The rows of each matrix lie in a flat space through zero, up to rounding. After each matrix: how many dimensions does the smallest such space have?

[[ 54  18  -3   7 -15  -9  -7 -42   3  18  -9  21 -15  19  15  34  -3]
 [ 18  60  -3 -17  -3 -51 -14  -2  12  -9   9 -13  14  -9  -5  -8  14]
 [ -3  -3  67  17  -1   3 -21  14  -3 -24  -9 -15   1   3   7   7  -1]
 [  7 -17  17  21   8   1  20  23  16   6 -20   9   7 -27   0  -4  24]
 [-15  -3  -1   8  43  20   3  -2   6  14   7   9  -9  11   5  32 -38]
 [ -9 -51   3   1  20  60  -4 -40  18   2 -12 -13   5  24   6  15 -16]
 [ -7 -14 -21  20   3  -4  57  22  28  -9 -14 -27 -32  -8 -35 -26  -4]
 [-42  -2  14  23  -2 -40  22  34   3  43   9  -4 -26  22  15   4  16]
 [  3  12  -3  16   6  18  28   3  25   5   4  -3  -3  -7 -16 -29  -1]
 [ 18  -9 -24   6  14   2  -9  43   5   5 -19 -20  22 -13  -6  10   0]
 [ -9   9  -9 -20   7 -12 -14   9   4 -19  32   6  -5  23   9  16  -9]
 [ 21 -13 -15   9   9 -13 -27  -4  -3 -20   6  23  29   4 -29 -13  -9]
 [-15  14   1   7  -9   5 -32 -26  -3  22  -5  29  47  24  13   2 -41]
 [ 19  -9   3 -27  11  24  -8  22  -7 -13  23   4  24  22 -23 -23 -18]
 [ 15  -5   7   0   5   6 -35  15 -16  -6   9 -29  13 -23  51  32  12]
 [ 34  -8   7  -4  32  15 -26   4 -29  10  16 -13   2 -23  32  33   4]
 [ -3  14  -1  24 -38 -16  -4  16  -1   0  -9  -9 -41 -18  12   4  71]]
 | 15

[[ 14   9  -5  -1  -9  -5 -12  12   0   7  -3  18   1  16  30 -11  17]
 [  9   6  -4  -1  -6  -3  -9   8   1   4  -1  13   1  11  19  -8  10]
 [ -5  -4  12   8  -3  -1  10 -12 -12   8  -6 -20  -5  -8   3   6  13]
 [ -1  -1   8   6  -4  -2   5  -7  -9   8  -6 -12  -3  -2  10   2  14]
 [ -9  -6  -3  -4  10   5   4  -3   7 -11   6  -4   2  -9 -29   6 -23]
 [ -5  -3  -1  -2   5   2   3  -2   3  -5   3  -3   1  -5 -14   3 -10]
 [-12  -9  10   5   4   3  14 -15  -7   0  -2 -24  -3 -15 -17  11  -3]
 [ 12   8 -12  -7  -3  -2 -15  16  10  -3   4  26   4  15  13 -11  -2]
 [  0   1 -12  -9   7   3  -7  10  14 -13   9  16   5   2 -17  -2 -23]
 [  7   4   8   8 -11  -5   0  -3 -13  15  -9  -5  -4   6  30  -4  29]
 [ -3  -1  -6  -6   6   3  -2   4   9  -9   6   6   3  -1 -16   1 -18]
 [ 18  13 -20 -12  -4  -3 -24  26  16  -5   6  43   7  24  20 -17  -4]
 [  1   1  -5  -3   2   1  -3   4   5  -4   3   7   2   2  -5  -1  -8]
 [ 16  11  -8  -2  -9  -5 -15  15   2   6  -1  24   2  19  31 -13  15]
 [ 30  19   3  10 -29 -14 -17  13 -17  30 -16  20  -5  31  85 -21  65]
 [-11  -8   6   2   6   3  11 -11  -2  -4   1 -17  -1 -13 -21   9 -10]
 [ 17  10  13  14 -23 -10  -3  -2 -23  29 -18  -4  -8  15  65 -10  59]]
 | 2

[[ 10   0  32 -20  17  18   3 -44  -6 -23  34  32  21 -33  -8   6 -18]
 [  0 -32 -14 -12  -6  37  23 -21  -8   3 -20  43   5  29   1 -46 -25]
 [ 32 -14 -73   5 -55  -6 -30  17 -31 -30   8 -20 -33 -41  42  25  25]
 [-20 -12   5   0  22  -5 -14 -16 -43 -11 -35 -31 -13   2  -8   4 -24]
 [ 17  -6 -55  22 -40  88  20 -21  -8  21 -14 -20   9 -83  26  17   2]
 [ 18  37  -6  -5  88 -79  51  32  18 -36  -3 -12  15  32  -7  26  11]
 [  3  23 -30 -14  20  51  22  19  33   0  40  63  21   2  11  12  28]
 [-44 -21  17 -16 -21  32  19 -42   5 -10 -16  -1  -1   5   0 -10 -57]
 [ -6  -8 -31 -43  -8  18  33   5 -15   2 -42 -12 -53  22 -42 -22  24]
 [-23   3 -30 -11  21 -36   0 -10   2   3 -30  26  17  29  23  12  17]
 [ 34 -20   8 -35 -14  -3  40 -16 -42 -30  12 -15 -56  12 -29 -67  -9]
 [ 32  43 -20 -31 -20 -12  63  -1 -12  26 -15   7 -29   8 -40 -24  18]
 [ 21   5 -33 -13   9  15  21  -1 -53  17 -56 -29 -34  -3 -36  -2  21]
 [-33  29 -41   2 -83  32   2   5  22  29  12   8  -3  10  46  48   9]
 [ -8   1  42  -8  26  -7  11   0 -42  23 -29 -40 -36  46 -47 -36   6]
 [  6 -46  25   4  17  26  12 -10 -22  12 -67 -24  -2  48 -36  -2 -19]
 [-18 -25  25 -24   2  11  28 -57  24  17  -9  18  21   9   6 -19  22]]
 | 13

[[-15  -4  21   7  13   2  14  25 -21  -1 -21  -1   9   6 -20  -5  17]
 [ -4 -35  25  -5  14 -20  27  -4  -1 -21  10 -34  33   2 -18  23  -1]
 [ 21  25 -67  -6 -47  23 -57  -2  37  23   2   3 -21 -24  33 -38 -34]
 [  7  -5  -6   0   0   0   3 -11   3   0   0   0   5   3  -3   2   0]
 [ 13  14 -47   0 -31  22 -36   7  19  20 -14   1  -8 -14  11 -36 -16]
 [  2 -20  23   0  22 -14  31 -21  -9 -13   8  -4  16  15 -15  27  11]
 [ 14  27 -57   3 -36  31 -47  13  18  28 -22  13 -19 -15  16 -47 -15]
 [ 25  -4  -2 -11   7 -21  13 -73  21 -13  52  15 -13  10  26  47 -12]
 [-21  -1  37   3  19  -9  18  21 -22  -9  -3   0   1   5 -10  11  16]
 [ -1 -21  23   0  20 -13  28 -13  -9 -13   5  -8  18  12 -16  23  10]
 [-21  10   2   0 -14   8 -22  52  -3   5 -16 -16  -2 -19   1 -28  -6]
 [ -1 -34   3   0   1  -4  13  15   0  -8 -16 -38  40  -2 -28  -5  -1]
 [  9  33 -21   5  -8  16 -19 -13   1  18  -2  40 -34   4  19 -11   3]
 [  6   2 -24   3 -14  15 -15  10   5  12 -19  -2   4  -4  -4 -24  -3]
 [-20 -18  33  -3  11 -15  16  26 -10 -16   1 -28  19  -4 -13  10   3]
 [ -5  23 -38   2 -36  27 -47  47  11  23 -28  -5 -11 -24  10 -54 -15]
 [ 17  -1 -34   0 -16  11 -15 -12  16  10  -6  -1   3  -3   3 -15 -10]]
 | 4

[[  7   4  22  26  13 -20  19   6  -1  -8   4 -12 -16   3  -9  19 -15]
 [  4  25   9  20  -7   2  13   0  -3  -7   7   5  16 -11   8  20   8]
 [ 22   9  20   0  11 -13   6   5  -4   2 -12  -1 -21   6  -3  -7   3]
 [ 26  20   0  59   6   4 -28 -11 -16  11  -2  -6  -2   3   5   4 -17]
 [ 13  -7  11   6  20  -9  -1  -5  -1  -6 -11 -11 -25  16  -4   7  -9]
 [-20   2 -13   4  -9  38  -9  -7   1   7  40   9  31 -30  -2  30   9]
 [ 19  13   6 -28  -1  -9   6  -7 -10  -8 -37   3  -8  23   4 -14  13]
 [  6   0   5 -11  -5  -7  -7  39  20  -4  -2 -24   5  15  -3   4  -4]
 [ -1  -3  -4 -16  -1   1 -10  20  37 -16 -11  -5   7   7  32  -5  18]
 [ -8  -7   2  11  -6   7  -8  -4 -16  38  30  20   1 -24 -32 -16 -15]
 [  4   7 -12  -2 -11  40 -37  -2 -11  30  33  -9  16 -25 -17   0  -3]
 [-12   5  -1  -6 -11   9   3 -24  -5  20  -9  78  26  -1  -5 -10  19]
 [-16  16 -21  -2 -25  31  -8   5   7   1  16  26  54 -13  14  21  25]
 [  3 -11   6   3  16 -30  23  15   7 -24 -25  -1 -13  31   8  12   4]
 [ -9   8  -3   5  -4  -2   4  -3  32 -32 -17  -5  14   8  38  13   6]
 [ 19  20  -7   4   7  30 -14   4  -5 -16   0 -10  21  12  13  48  24]
 [-15   8   3 -17  -9   9  13  -4  18 -15  -3  19  25   4   6  24  10]]
 | 10

[[-67 -21 -20 -43   8  21 -24 -11  12 -21   8   8  -9   6 -12  23   5]
 [-21  28   7 -14   6  20  -3 -37   6 -11 -34  11 -28 -19  22  36 -22]
 [-20   7 -19  -1  -6   4  20  -2   9   0  -4   8 -48 -16  -2   0  -8]
 [-43 -14  -1 -37  20   5 -47 -26  32  -5 -29   6 -13  -7 -41 -34 -11]
 [  8   6  -6  20 -10   2   9  26  15  13  -4   8  22  -3  30  23  13]
 [ 21  20   4   5   2  17 -18  12  -2   3   9 -13  -2   5   0 -16  -5]
 [-24  -3  20 -47   9 -18 -12  -1   4   8 -10   8  20 -12 -25 -16  -3]
 [-11 -37  -2 -26  26  12  -1  26  -5  16  -9  -9  23  -6  -1   1  -5]
 [ 12   6   9  32  15  -2   4  -5 -32  49  10  -9 -12   7  17 -76 -28]
 [-21 -11   0  -5  13   3   8  16  49  -9  41  -2  35  16   9  53  19]
 [  8 -34  -4 -29  -4   9 -10  -9  10  41 -75  72  22 -48  30  -6 -14]
 [  8  11   8   6   8 -13   8  -9  -9  -2  72  15  16  33 -30  10  16]
 [ -9 -28 -48 -13  22  -2  20  23 -12  35  22  16 -34  13 -14  23  30]
 [  6 -19 -16  -7  -3   5 -12  -6   7  16 -48  33  13 -43  11 -26 -29]
 [-12  22  -2 -41  30   0 -25  -1  17   9  30 -30 -14  11 -10  -3  -4]
 [ 23  36   0 -34  23 -16 -16   1 -76  53  -6  10  23 -26  -3 -45 -35]
 [  5 -22  -8 -11  13  -5  -3  -5 -28  19 -14  16  30 -29  -4 -35   3]]
 | 15

[[ 49  -3  10 -17   1  17  -6   2   2  50 -46 -27  -2  -8 -15  54 -20]
 [ -3  -1   5   2   2   5   4   1  -4   3  -2   1   0   0   0  -3   3]
 [ 10   5 -31  -7 -11 -28 -22  -8  21 -23  18   0   0   2   3   8 -12]
 [-17   2  -7   5  -1  -9   0  -1   1 -20  18  10   1   3   6 -19   6]
 [  1   2 -11  -1  -4 -11  -7  -3   7 -10   9   2   0   1   2   0  -3]
 [ 17   5 -28  -9 -11 -25 -22  -8  21 -14  11  -4   0   1   1  16 -15]
 [ -6   4 -22   0  -7 -22 -12  -5  13 -26  23   7   1   3   6  -8  -3]
 [  2   1  -8  -1  -3  -8  -5  -2   6  -7   5   1   0   1   1   1  -3]
 [  2  -4  21   1   7  21  13   6 -13  23 -19  -5  -1  -3  -5   4   5]
 [ 50   3 -23 -20 -10 -14 -26  -7  23  19 -20 -22  -1  -5  -9  52 -28]
 [-46  -2  18  18   9  11  23   5 -19 -20  20  21   1   5   9 -48  26]
 [-27   1   0  10   2  -4   7   1  -5 -22  21  14   1   4   7 -30  13]
 [ -2   0   0   1   0   0   1   0  -1  -1   1   1   0   0   0  -2   1]
 [ -8   0   2   3   1   1   3   1  -3  -5   5   4   0   1   2  -9   4]
 [-15   0   3   6   2   1   6   1  -5  -9   9   7   0   2   3 -16   8]
 [ 54  -3   8 -19   0  16  -8   1   4  52 -48 -30  -2  -9 -16  59 -23]
 [-20   3 -12   6  -3 -15  -3  -3   5 -28  26  13   1   4   8 -23   6]]
 | 2

[[ -9  10   2  -1  -7 -10  -3 -12   3   5  -9  -3 -20 -12  23   1  -9]
 [ 10 -14  -3   8   4  12 -10  17  -3  -9  12  -2  22  18 -24  -3  22]
 [  2  -3  -1   1   1   3  -2   3  -1  -2   2   0   5   4  -5  -1   4]
 [ -1   8   1 -15   8  -5  30 -10  -1  10  -7  11  -4 -13   2   5 -29]
 [ -7   4   1   8 -11  -6 -20  -5   4  -1  -4  -9 -15  -3  19  -2   8]
 [-10  12   3  -5  -6 -12   4 -15   3   8 -10   0 -22 -16  24   2 -17]
 [ -3 -10  -2  30 -20   4 -61  12   4 -17   8 -24  -5  18  10  -9  51]
 [-12  17   3 -10  -5 -15  12 -20   4  11 -14   3 -27 -22  29   4 -27]
 [  3  -3  -1  -1   4   3   4   4  -1  -1   3   2   7   3  -9   0   1]
 [  5  -9  -2  10  -1   8 -17  11  -1  -8   8  -6  11  13 -11  -3  21]
 [ -9  12   2  -7  -4 -10   8 -14   3   8 -10   1 -19 -15  20   3 -18]
 [ -3  -2   0  11  -9   0 -24   3   2  -6   1 -10  -5   5   8  -3  18]
 [-20  22   5  -4 -15 -22  -5 -27   7  11 -19  -5 -45 -27  49   2 -22]
 [-12  18   4 -13  -3 -16  18 -22   3  13 -15   5 -27 -23  28   5 -32]
 [ 23 -24  -5   2  19  24  10  29  -9 -11  20   8  49  28 -55  -2  20]
 [  1  -3  -1   5  -2   2  -9   4   0  -3   3  -3   2   5  -2  -2   9]
 [ -9  22   4 -29   8 -17  51 -27   1  21 -18  18 -22 -32  20   9 -59]]
 | 2
